Each new row is followed by what is left after taking away its nearest point in the smallest flat space through zero that holds the last named rows.
(in the rows, 128 means zero)

k_673 (6 x 13)
[[122 123 132 190 192 125 136 114 122 133 123 137 149]
 [110 134 179 150 181 133 134 103  74 127  61 153 112]
 [108 158 128 215 142 159 134 139 104 146  98  51  82]
 [ 71 150 170 160 188 100 163 126  93 160 117 165  89]
 [102 133 135 153 198 103 102 134 111 210 109 182  95]
 [161 149 155 169 146 146 153 196 105 112 117 174 131]]
New rows:
[131 163  93  89 175 114 165 168 134  95  92 103  85] => [139 148  79  87 187 110 150 151 147  98  97 107 106]
[145 102 144 152 138 122 166  99 132 126 117 129 112] => [154 103 133 137 120 123 153 114 140 138 123 132 105]
[118 125 101 165 119  90 109 156 167  97 169 111  81] => [128 115 126 144 132  96  97 134 143  83 127 135  90]
[103 131 172 117 176 148 101 147  96 145 147 129 127] => [114 126 157 109 152 154 101 145 112 128 162 108 141]
[101  99 172  88 152 119 167 144 126 133  99 146 167] => [111 103 142 111 136 134 148 158 141 151 107 105 157]
[ 81 141 165 102  98  94 124 155 106 100  93  96 147] => [ 98 131 140 127 123  91 104 164 125 124 108 108 166]

k_62 (6 x 13)
[[157 145 122 106 167 134 106 169  71 153 173 112  88]
 [110  72 143 128 211 120 135 125 141 138 108 135  72]
 [139 104 144 160 140  87 144 114 107 172 110 143  83]
 [160  94 157  72 142 156  98 163 135 136 111 140 119]
 [153 118 148 167 126  98 124 189 162 151 137  87 103]
 [ 95 102  93 118 179 144 110 170 122 190 127 119  52]]
New rows:
[122 130 137 109 137 141 129 153 126  57 117 158 118] => [119 137 126 134 115 123 134 157 118  91 115 156 102]
[114 154 115 162 125 125 138 148 124 149 128 131 122] => [126 141 134 138 136 136 134 141 126 130 120 143 133]
[ 92 164 111 108 135  74 130 111 146 118 127  75 151] => [114 144 128  84 134  78 119 117 132 140 111  94 137]
[138 149 137 163 187 124 122  96 125 134 120 113 100] => [143 155 133 141 143 145 107 109 138 138 108 118 125]
[186  77 128 150  82 133 118 127 156  89 131 114 132] => [157  86  94 144 108 144 119 113 125 104 142 121 108]
[134 139 109 112 128 117 138 140 121 134 128 167 110] => [133 139 115 120 129 114 141 144 139 118 130 157 120]

k_779 (6 x 13)
[[116  90  81 145 158 147 135 172 146 113 112 147 120]
 [165 140 123 126 132 106  79 218 169  74  99 157 130]
 [107 140 123 113 145 122 137 120 179 168 127 181  86]
 [145 155 176 137 129 116 143 181 192 129 103 139 167]
 [139 125 164 158 181 140 123 186 113 137 114 114 151]
 [162 108 122 168 175 121 118 150 193 117 102  74 152]]
New rows:
[199 132 119  64 114 133 127 143 199 137 158 150 152] => [183 111 116  77 138 157 133 136 135 150 170 134 150]
[133 180 113 149 156 127 108 199 121  93 117 124 139] => [112 178 104 140 138 130 136 133 126 121 133 117 129]
[121 113 128 127 136 101 128 138  94 150  57 142 143] => [125 115 121 122 125  93 126 117 108 148  59 135 139]
[117 129 128 137  57  75 127 105 115 130  58 102 166] => [105 119 120 144 109  85 116 125 109 156  57 127 132]
[ 76 133  57 127  93  99 130  66 194  98 189 138 128] => [ 88 147 120 149 142 110 114 130 139 111 183 130 151]
[106 105 117  77  68 140 159 132 173 123 137 141 129] => [125 105 140  96 121 140 123 143 137 136 139 110 120]

k_486 (6 x 13)
[[102  84 101 162 146  94 152 118 124 111 159  89 124]
 [171 118 154 119 192 116 149 110 160 138 111 134 137]
 [163 149 124 185 165 121 161 142 134 130 118 108 159]
 [140 108 155 123 141 121 142  81 110 120  95  98 159]
 [189 153 150 113 124 153 158 140 169 156 130 121 102]
 [175 158 122 102 141 125 192 146 133 153 130 101 135]]
New rows:
[117 127 125 146 122  69 118 123 104 149 128 165 138] => [139 128 138 142 106  83 130 117 118 157 130 149 123]
[121 122  76  88 124  93 142 150 132 160 135 114 128] => [134 120 107 127 119 114 112 130 142 151 110 119 135]
[127 143 143 117  70 129 192 108 115 155 126 165 124] => [115 124 140 148 103 115 175 105 126 143 129 179 128]

k_718 (6 x 13)
[[134 145 141  53 152 159 120 153 123 185 110  97 139]
 [132  84  71 101 162 176 114 170 161 167 119  93 134]
 [150 134  90  97 120  93  78  87 156 158 180  84 152]
 [ 60 115 111 121 183 165 132 116 126 179  88  92 143]
 [ 97  81 124  97 167 160 111 134 199 229 111 105 144]
 [104 101  27 112 182 117 126 147 195 149 157 131 124]]
New rows:
[147  79 150 103 107 120 159 137 151 125 122  99 169] => [126 100 135 106 122 106 172 128 136 107 123 107 165]
[148 157 144 145 145 114 102 140 144 102 116  82 163] => [137 153 146 147 155 113 116 151 159 105 111 104 155]
[125 101 119 169 102 151  96 154 108 100  82 127 136] => [117 134 120 127 117 116  96 142 128 126 103 140 137]
[111 162  88 153  91 144 119 168 111 135  96 125 104] => [111 164 103 147  84 126 110 150 131 155 108 129 109]
[ 86 111 133 145 133 149 176 119 163  90 105 164 150] => [122 127 129 108 117 146 147 114 151 100 125 129 163]
[122 124 131  85 123 127 171 115 126 175 144 116 170] => [130 111 121 120 111 129 178 122 118 138 145 128 161]

k_298 (6 x 13)
[[117 146 190  70 137 179 152 157  89 182 170 140 121]
 [167 163 150  92  76  78 156 142  30 159 141 159  27]
 [ 75 163 198 112 103 171 127 142  97 127 102 187  59]
 [ 79 159 136  81 136 118 100 110  79 100 153 189 113]
 [ 78 173 160 129 139  80  81 134  88 118 198 200  73]
 [124 153 204 156  68 180 127 195  89 105 196 189  90]]
New rows:
[122 199 153 127 112  99 123 133 138  92 109 131 136] => [136 191 151 118 121 106 135 137 143 112 117 111 153]
[127 137 129 127 138 132 112 123 127 110 129 132  77] => [139 127 122 121 142 144 120 126 133 114 136 117 104]
[159 119 108  57 129 140 135 142 170 154 186 119 174] => [138 132 118  93 105 124 122 135 177 131 137 144 116]
[103 143 140 142  96 105 131 119 113 137 139 116 139] => [102 139 138 137  99 115 135 116 119 137 130 110 149]
[140 150 126 102 126 132 158 116 125 122 140 126 155] => [131 154 134 128 126 122 149 118 140 122 131 130 135]
[ 95 129 132 103 139 173 116 118 199 121 137 136 182] => [133 139 125 109 107 124 130 123 161 133 136 138 126]

k_525 (6 x 13)
[[155  89  74 136 124 120  91 154 106 112 144 112 102]
 [144 119 134 164 114  75  99 193  66 144  91 117 126]
 [115  73 158 173 149 105 164 139  76 109 158 148  65]
 [110 128 123  93 119 167 198 177 122 147 128  88 150]
 [140  51 117 160 187 104 131 112 131 157  80 117 108]
 [147 137  85 147  64  92 127 202 102  91 148 153 171]]
New rows:
[123 142 149 147 128 139 121  95 147 139  98 133 155] => [127 124 130 146 119 145 126 122 123 125 124 122 134]
[ 90  60 156 138 129 118 124  57 156 115 117 124 135] => [ 94  90 146 122  91 122 113 109 126 114 125 102 146]
[190 110 164 151 128 120 124 138 104 154 127 150 117] => [187 121 149 127 122 146 134 130 127 150 140 143 130]
[ 57 114  96 131 123  99 112 134 158 121 122 143 167] => [ 50 117 114 124 130 112 106 135 135 127 132 124 134]

k_752 (6 x 13)
[[ 91  93  78 165 107 125 107 120 171 142 127 126 191]
 [105 110  87 102 142 157 178 140 162 104 113 134 127]
 [161  99 139 127 119 123 113 127 154  86 116 146 140]
 [129 169 111 109 164 133 194 151 198  95 167 124 117]
 [144 109 127  95 150  77  91 134 149 108 127 118 141]
 [134  95 142 100 165  75  93 145 155 136 169 134 120]]
New rows:
[168 169 149 101 156 161 109 170  83 123 171 169  93] => [140 149 100 116 139 158  95 161 108 121 146 156 146]
[101 159 149 176 125 154 127 159  93 109 125 120  79] => [ 98 130 128 160 136 127 107 163 124  95 121 117 103]
[126 133 109 169 138 118 122 116 148 151 110  87 120] => [140 116 124 155 143 126 128 121 145 138 108 102  99]

k_388 (6 x 13)
[[145 175 151 161 114  40 157 122 111 135 176 122 191]
 [151 151 123 111 149  94  60 120 111 152  59 195 164]
 [130  89  82 192 105 126 137  79 103 136 136 149 106]
 [105 203 137 187 110 121 132 104  81 119  92 145 150]
 [ 85 125 117 139  98  68 186  96 110 144 127 170 111]
 [ 61 149 111 140  94 182 157  60 138 119  90 193 150]]
New rows:
[151 102 135 178 120 147 113 128 140 139 100 161 112] => [141 119 158 155 120 131 137 145 152 135 117 147 123]
[121 127 103 135 107  99 117  99 122 179 132 126 119] => [118 142 119 120 114 128 113 115 134 167 132 106 123]
[151  91 162 154  57 157 142 138 130  91 111 136 127] => [158  97 170 136  65 129 134 150 129  99 103 144 134]
[166 119  70  86 134 132 133 158 103 117 129 199 108] => [160 151  87 108 125 145 152 161 101 100 152 169 125]

k_456 (6 x 13)
[[138  60 120 132 111 229 126 129 101 125 157 128 129]
 [160  82 117 110 115 123 162 118 178 158 170 109  86]
 [134 147 101 140 114 152 184 138 105 173 138 132 106]
 [148 124  61  98 184 113 100 101 124 189 105  85  95]
 [193  93  71 105 180  95 161 173 118 154 121 101 102]
 [146 127 103 142 112 126 123 124  99 175 137 112 114]]
New rows:
[ 97 123  99 127 120 138 121  99 134 178 141 158 144] => [113 111 109 125 131 117 127 129 135 148 137 163 156]
[ 78 166  69 132 120  99 126 123 105 119 153 126 150] => [ 93 127  74 122 120 111 130 129 123 104 170 123 146]
[120 122 141 123 128 188 142 121  84 132 115 171 128] => [138 120 145 114 131 124 128 117 115 137 119 155 118]
[148 140 142 128  77  83  74 115 128 134 114  80 129] => [138 139 130 113 104 138 130 133 131 118 107  99 125]
[129  81 132 126 125 113 115 132 145 126  57 176  72] => [124  92 134 139 107 121 119 131 130 136  61 181  74]
[ 91 132 130 128 132  83 140 157 112 135 130 129 136] => [ 88 109 127 121 132 115 131 142 119 138 139 124 130]

k_785 (6 x 13)
[[189 149 129 116  61 127 147 137 170  68 154 171 122]
 [112 143 149  90 112 159  86 147 157  85 168 167 156]
 [109 152 141 134  70 147 142 121 180 109 121 203 153]
 [ 96 158 159 111 111 138 153 168 173 113 120 176 125]
 [ 90 138 137  90 103  67 116 205 122  72 162 107 144]
 [129 146 191 112  95 134 177 160  86  83 174 127 144]]
New rows:
[199 139 127 127 155 113 111 140 151 127 148 132 124] => [147 139 141 142 145 108 123 136 134 142 137 138 151]
[128  57 103 155 143 121 117 150 116 114  85 122 147] => [137  70 129 144 137 145 131 158 123 100  98 141 144]
[127 122 126 115 171 124 149 131 110 142 156 128 199] => [147 128 111 117 162 115 157 135 140 140 142 140 180]
[172 105 195 100  73 134 166 199 147 144 113 128  82] => [142  80 162 115  82 137 105 154 132 166 111 119 121]
[ 79 131 140 130 122 179 147 142 161 105  71 199 151] => [128 107 115 128 136 146 134 139 114  94  94 134 136]

k_562 (6 x 13)
[[ 86 135  96  59 134 160 204 146 128  76 144 136 128]
 [105 118  89  53 112 114 157 172  93  99 175 100 137]
 [135 151  62 118  92 148 148 176 108  58 128 143 160]
 [ 49 143  92  53  74 147 130 148 116 101 162 121 139]
 [ 88 141  57  87 134 122 149 152 137  54 103 164 154]
 [ 78 158 105  60 143  84 163 107 121  61 161  94  75]]
New rows:
[126 125 137 106  70 108  99 143 144 173 179  92 101] => [141 127 117 123 111 118 134 141 168 138 135 132 112]
[158 164 123 145 155 155 113 121 128  95  76  65 110] => [130 138 123 111 150 161 107 136 127 125  84  69 132]
[121 130 126 125 102 106 141 153 135 191 134 102 176] => [121 156 121 137 116 103 159 131 148 153 120 108 152]
[164 125 116  87 167 101 138 132 149 142  62  53 165] => [146 153 124  98 124 138 131 121 152 138  70  53 158]

k_829 (6 x 13)
[[111 154  70 116 109 118 134 116 100 155  99 154 142]
 [ 99 107  92 139 136 112 109 108  94 209  88 129 171]
 [132 138 113 198 132 109  94 107 102 149  76 170 145]
 [168  88 119 122 175 142 104  80 153  96 100  86 138]
 [138  75 114 118 132 142  91 113 109  90  62  95 130]
 [ 83  82 133 130 124 163 134  71 100 169 196 103 132]]
New rows:
[118 116 127 141 106 142 135 130 127 158 151 134 133] => [138 120 121 134 114 139 130 133 139 134 129 130 131]
[199 131 126 123  72 127 119 133 143  57  94 125 126] => [165 120 132 130  80 123 129 121 134 136 134 121 151]
[117 141 100 137 128 131  76 123 111 127 128 124 112] => [122 144 113 126 136 127  85 137 128 131 143 116 112]

k_389 (6 x 13)
[[165 179  83 119  81 144 105  95 184  88  88 170 150]
 [103 128  65 106  81 115 164  33 201 104 132 144 152]
 [134  94  66 108 119 109  96  97 149 117 172 170 125]
 [ 80 193  58 110  49 120 172  47 138 105 100 159 102]
 [ 63 108 103 147  71 151 187  83 158  90  66 154  97]
 [ 69 143  27 104  61  86  99 140  82  84 178 137  92]]
New rows:
[113 136 122  89 173  72 128 115 135 135  97 111 137] => [113 127 119  98 166  83 117 130 133 122  81 127 125]
[129 134 111 133 123 144 119 113 118 149 126 167 131] => [118 128 122 136 124 140 126 130 122 141 130 135 147]
[109 156 127 136 123 138 135 150 143 127 109 123 171] => [108 135 119 133 136 133 129 140 129 142 127 145 151]
[127 158 119 199  63 124 120 145 115 110 186 131 135] => [140 138 145 204  89 135 136 123 129 133 178 142 136]
[119 129 148 124 138 140 123 122 119 173 128 164 120] => [109 131 135 123 119 134 119 136 135 146 130 140 141]
[125 134 127 137 158 105 109 199 135 118  92 127  78] => [123 139 115 121 158  92 132 147 162 132 109 123  96]

k_845 (6 x 13)
[[134  69 134 133 122 112 139  95 108 158 114 195 158]
 [169 122 156 142  99 105 108 103 102 127 139 142  96]
 [119  74  97 102 102 140 143 194 118 138 138  85 144]
 [158  74 103  91 210 151 150 117 127 101  95 169 116]
 [159  96  86 119  79 150  52 126 127  68 153 129  77]
 [ 97 116 109 117 115 136 156 112 123  91  86 126 173]]
New rows:
[162 128 124 127 164 144 129  96  96 103 103 143 147] => [145 137 121 136 137 143 115 127 105 132 132 122 152]
[138  99  95 102 149 124 120  60 102 101  69 156 137] => [127 132 108 115 134 118 111 111 115 150 113 111 126]
[105 134 156 132 113 162 131 119 113 168 123 106 142] => [121 123 145 123 126 172 119 112 114 145 120 115 124]
[ 51 153 123 132 133 164 132 145 120  85 123 102  95] => [ 78 118 144 139 132 144 135 134  99 122 131 138  91]
[111 106 129 110  66 152 124 172 126  78  70 147 157] => [132 138 159 123 113 142 119 173 138 120  95 160 125]
[115 108 115 193 104 137 123 122 150  92 147 119 140] => [132 105 130 186 138 132 145 129 144 107 143 118 131]

k_959 (6 x 13)
[[178 209  83 140 120 147 151 157 142  64 174 147 163]
 [159 172  72 129 130 131  59 137 115  56 161 178 110]
 [102 173 144 126  74 129 101 136 101  85 178 157 167]
 [140 183 130 138 126 130  74 147 150  49 101 118 126]
 [142 158 132 121  94 134 144 112 131  29 135 168 120]
 [133 173 112 150 125 182 106 152 109 111  85 168 138]]
New rows:
[114 161 183 156  93 135 114 160 163 130 153 164 115] => [133 136 162 153 120 129 125 152 171 148 149 161  92]
[ 98  73  96 171 137 121 182 109  88 111 172 122 135] => [ 95 101 103 184 146 130 140 129  99  95 134 103 137]
[148 147 167 123 130 142 123  91 105 126  96 140  95] => [155 157 155 123 134 129 124 102 110 143 133 123 114]
[154 123 150  80 143 128 100  68 148 140 115  95 123] => [155 146 139  87 130 152 111  79 131 142 127 121 144]

k_356 (6 x 13)
[[102  88  75 155 198 130 138 119 129 102  91 136  91]
 [164 135  67 229 127 107 155 155 124  64 142 125  71]
 [156  93 136 146 177 106 172 148 123  70 123 147  76]
 [117 106 100 138  71 129 164 126 134  58 103 174 142]
 [148 150 110 193 190 149  95  87 111  79 108 127 136]
 [110  97  89 162 144 126 174 171 189  39 176  77  97]]
New rows:
[132 131 171  67 157 148 104 137 138 151 119 158 112] => [131 143 125 116 129 149 107 144 146 122 128 150 107]
[ 97 141 141 121 127 100 115 121 146 124 117  79 106] => [109 142 145 126 116  97 119 114 131 114 102 104 108]
[ 94  82  99 126 123  99 166 132 103 111 138  87 119] => [117 110 127 129 122 106 141 111  82 122 135  95 141]
[143 151 103 133 120 203 134 117 137  98 138 127  91] => [142 144 120 107 120 196 136 120 130 127 133 135  87]

k_110 (6 x 13)
[[169  80 145 108  91 150  99  83 117 128 119 112 118]
 [176 111  63 159 131  68 100 141 148  69 120  99  97]
 [128 125  91 136 135 110 111 136 134  48  70 122  83]
 [201  62 107 164 140  97 140 121 140 103  96 101 129]
 [161  74 112 229 137 122 133 109 166 117  92  95 131]
 [176 106 131 171 155  99  72 107 137  98  96 182 140]]
New rows:
[136 165 123  99  87 154 138 107 128 127 170 136 136] => [147 149 118 131 111 144 151 113 138 108 136 142 140]
[100 107 138 145 121 199 140  57 125 130 121 133  57] => [133 123 114 134 156 139 152  97 123 133 154 152  79]
[118 120 142 112 122 102  75 124 138 103 161 162 124] => [109 102 145 124 128 117 127 133 142 113 145 132 128]
[ 97 138 104 180 112 124 126 140 153 160 150 135  74] => [129 114 124 134 121 123 138 137 129 153 129 155  82]
[112 134 160 120  81 151 135 119 142 134  73 129 146] => [133 144 134 123  91 112 129 138 147 133 102 128 151]

k_553 (6 x 13)
[[ 87 101 148 128 147 162 181 177 167 122 108  82 160]
 [121 113 149 125 144 113 113 157 150  91 144 120 100]
 [112 128 127 135  96  92  91  87 136 105 135 111 152]
 [112  87 132 138  97 124 132 165 158  80 130 100 140]
 [ 83 102 151  99  89 100 122 123 121 187 104 161  85]
 [ 91 130 135 174 152  94 114 189  91  85 108 161 115]]
New rows:
[130 110  94 139  89 124 101 134 180 109 136 105  96] => [118 141  95 148 128 133 116 131 154 139 118 119 107]
[147 128 154 138 167 107 101 136  84 152 188 125 120] => [133 104 147 139 131 119 122 142  95 157 174 109 146]
[124 138 140 113 116 169 182 103 123  87  80 120 136] => [126 141 148 109 118 145 155  97 118  80  90 136 108]
